The rows come from 4 hidden closed curves, with some noise, and rows from the same curve form a group. Each curve winds through 6 dimensions. The rows are also pushed far along 3 directions, which tell nothing about the answers.
In the rows, zero is written as 128.
Known rows, each followed by its group:
[ 99 141 144 148 144 147 164 118 152 157 111 117 104 121] -> nule
[117 125 126  78 115 105 116 180 118 105 147 110 135 166] -> nule
[181 116 134 114 138 113  78 123  90  92 200 153 126 149] -> pusoz
[117 170 112 127 131  37 138 154 109  86 106  81 146 168] -> sodop
[193 135 146 183 132 103  96  85  66 113  94 149 171 113] -> sodop
[172 139 130 162 125  82 118  98 103  99 133 146 131 131] -> pusoz
[117 138  85  66 134  51 117 202 127  64 201  94 122 186] -> nule
[ 47 171  80  76 129 128 239 180 192 155  90  59 102 132] -> sodop
[157 120 120 132 149 113 119 139 111 106 163 121 106 137] -> pusoz
[157 138 132 196 152 101 127  90 126 121 100 131 138 118] -> tef
[164 156 132 108 123 105 136 115 125 107 158 152 169 148] -> pusoz
[118 163 113 112 123 109 164 136 111 120 130 109 147 132] -> sodop
[207 148 115 135 164  96 101 113  89  83 166 140 158 152] -> pusoz
[128 108 135 148 127  98  89 152 104 101 163 132 140 138] -> nule
[139 136 106 103 132 141 155 137 126 129 139 118 128 123] -> sodop
[178 115 156 183 133 151 105  81  88 143  86 157 149  98] -> sodop
[180 150 129 152 161 132 128  70 132 128 118 150 119 125] -> nule
[151  92 149 119 103 173  68 106  98 137 150 175 147 107] -> tef
[ 96 127 140 153 139 164 141 118 189 158  91 129 120 120] -> tef
[158 142 145 157 154 164 137 116 139 138 109 138 151 129] -> pusoz
[172 153 120 140 137 121 142 117 106 121  92 123 156 126] -> sodop
[128 121 144 154 123 121 103 132 124 121 122 133 135 133] -> nule
[152 159 130 113 125  92 141 117  90 118 105 127 166 135] -> nule
[ 83 127 141 145 123 160 150 143 175 156  87 112 106 127] -> nule
[190 152 129 204 172 148 142  65 126 134  71 118 100 116] -> sodop
[115 152 102  89 125 111 107 140 127 105 131 105 126 159] -> tef
[148 167 141 140 143 131 180  79 111 161  64 129 153 109] -> nule
[161 117 118 122 112 125 125 124  89 116 149 141 139 113] -> tef
[166 217 123 147 156 103 196  96 146 120  83 112 177 151] -> pusoz
[154 112 146 158 119 140  99 112 104 132 107 149 146 115] -> sodop
[172 122 128 124 100 115 103 138 101  89 182 148 147 140] -> tef
[108  96 155 122 132 142 112 131 129 149 141 147 139 115] -> tef
[132 138 136 128 127  96 155 147  97 127 123 120 155 127] -> pusoz
[104 157 110 178 159 169 207  94 188 171  61  92  74 101] -> sodop
[161 104 157 177 141 115  66  89  91 121 132 164 145 114] -> tef
[153 107 145 157 124 138 117  94 129 132 134 159 103 112] -> pusoz
[163 101 120 117 158 141 103 125 136 121 178 140 100 135] -> nule
[144 134 113 121 145 153 164 118 130 143 126 124 124 109] -> sodop
[141 137 126 167 142 126 131 104 132 125 104 115 106 125] -> tef
[ 80 144 116  91 116  88 157 203 108 116 136  82 133 151] -> pusoz
[180 101 173 171 136 189 111  81 119 152 140 183 157  99] -> tef
[158 181 108 140 135 105 149  88  90 122  73 114 170 120] -> tef
[100 130 121 121 126 132 144 130 157 142 107 116  89 127] -> nule
[ 95 103 150 128 123 177 117 161 135 151 138 129 108 128] -> pusoz

New rows, each followed by its group:
[114  88 147 114 117 155  82 172 105 127 173 139 115 132] -> pusoz
[134 144 137 130 108 149 128 111 113 137 103 141 161 116] -> tef
[176 106 165 160 136 136 127  98 103 140 133 171 159 105] -> pusoz
[120 141 108 113 140 133 158 155 116 136 118 105 132 122] -> pusoz
[106 130 137 120  98 119 125 135 143 123 142 139 108 142] -> pusoz
[ 84 103 121  60  81 141  83 172 129 120 167 137 130 143] -> tef
[104 100 159 134 106 153 114 148 160 140 144 146 115 136] -> pusoz
[142 114 151 151 122  94 123 129 120 115 143 146 135 130] -> pusoz
[148 134  92  72 133  43  88 172 107  55 216 120 123 178] -> nule
[107 107 146 122 120 150 106 165 121 131 149 129 118 136] -> pusoz
[ 90 110 159 138 110 158 133 146 171 150 124 140 112 133] -> pusoz
[156 118 108 116 129  63 102 154  95  77 183 127 117 149] -> pusoz
[139 135 152 160 117 143 124  95 133 135 118 151 119 122] -> pusoz
[ 72 185 113  81 110 122 199 154 178 134 111  92 112 159] -> pusoz
[160  82 163 149 114 110  77 125 110 109 180 179 132 129] -> pusoz
[130 122 157 139 134 168 141 130 165 147 131 150 142 131] -> pusoz
[127 120 133 114 129 160 127 142 172 130 163 137 127 146] -> tef
[125  75 128  85 125 129  70 146  96 122 182 147 123 121] -> tef
[ 94 114 115  85 114 127 138 163 132 125 176 126 120 131] -> sodop
[ 71 125 126  90 112 121 135 191 135 122 155  97  93 159] -> pusoz
[122 121 132  94 122 116 128 124 100 138 163 150 123 119] -> nule
[111 123 130  83 116 119 136 135 112 143 152 141 119 123] -> nule
[112 129 150 141 110 106 133 144 148 124 133 139 134 143] -> pusoz
[121 143 102 133 125 105 135 141 128 104 142 107  94 140] -> sodop
[173  69 132 129 131 160  49 133 108 107 192 155  73 136] -> sodop
[168 148 124 108 142  71  88 134  94  75 182 131 144 172] -> nule
[142 130 104 118 146 137 144 135 127 130 137 119 104 124] -> pusoz
[187 113 123 141 137  92  73  98  81  97 162 162 118 124] -> nule
[153 133 138 105 118 132 138 110 125 131 154 164 153 125] -> pusoz
[149 139 133 156 133  61 139 135 100 100 131 122 145 138] -> pusoz
[141 118 141 142 142 207 159 116 155 174  74 128 115 108] -> sodop
[149 160 135 134 139 104 134 140 128 105 134 133 172 157] -> pusoz
[162  75 166 149 123 162  47 134  86 121 182 175 129 124] -> pusoz
[149 116 119 142 144 136 113 126 130 115 134 115  80 137] -> sodop
[159  89 150 108 145 157  76 115 121 127 201 168  96 133] -> nule
[157 114 164 166 121 117  93 117 122 113 145 166 148 135] -> pusoz
[126 148 121 123 146 142 155 106 169 143 112 130 101 134] -> nule
[154 107 148 126 135 139 108  91  89 143 166 172 122  99] -> nule
[117 129 122 105 120  66 114 184  89  87 172 103 124 162] -> pusoz
[186 179 137 145 156 108 141  62 101 126 116 160 167 126] -> nule
[174 145 122 169 153 136 129 104 124 117 102 113 100 134] -> sodop
[ 99 104 130  98 118 119 126 188 102 127 156 112 123 133] -> pusoz
[106 166 122 193 156 129 215 105 187 160  41  91 117 111] -> tef
[215 131 119 158 159 122 105  79  76 114 142 157 135 106] -> pusoz
[148 166 108 118 138 131 177 125 118 128 106 109 144 130] -> sodop
[126 132 135  93 131 151 141 114 145 152 140 153 122 126] -> nule
[151 181 127 129 122 110 156  94 129 117 115 133 144 138] -> pusoz
[151 104 145 139 105 126  85 111 116 116 167 169 111 125] -> pusoz
[ 87  83 111  70 106 184 144 159 163 159 163 132  64 112] -> pusoz
[140  95 177 157 133 197 158  97 162 184 113 169 130  95] -> pusoz
[ 55 120 125 103 112 107 185 195 171 140 126  86  95 146] -> pusoz
[160 103 142 125 110 167  99 125  86 128 164 156 118 115] -> sodop
[144 167 125 118 129 110 141 121 123 107 143 128 134 154] -> pusoz
[113 124 136 127 133 170 144 123 169 160 113 139 119 121] -> nule
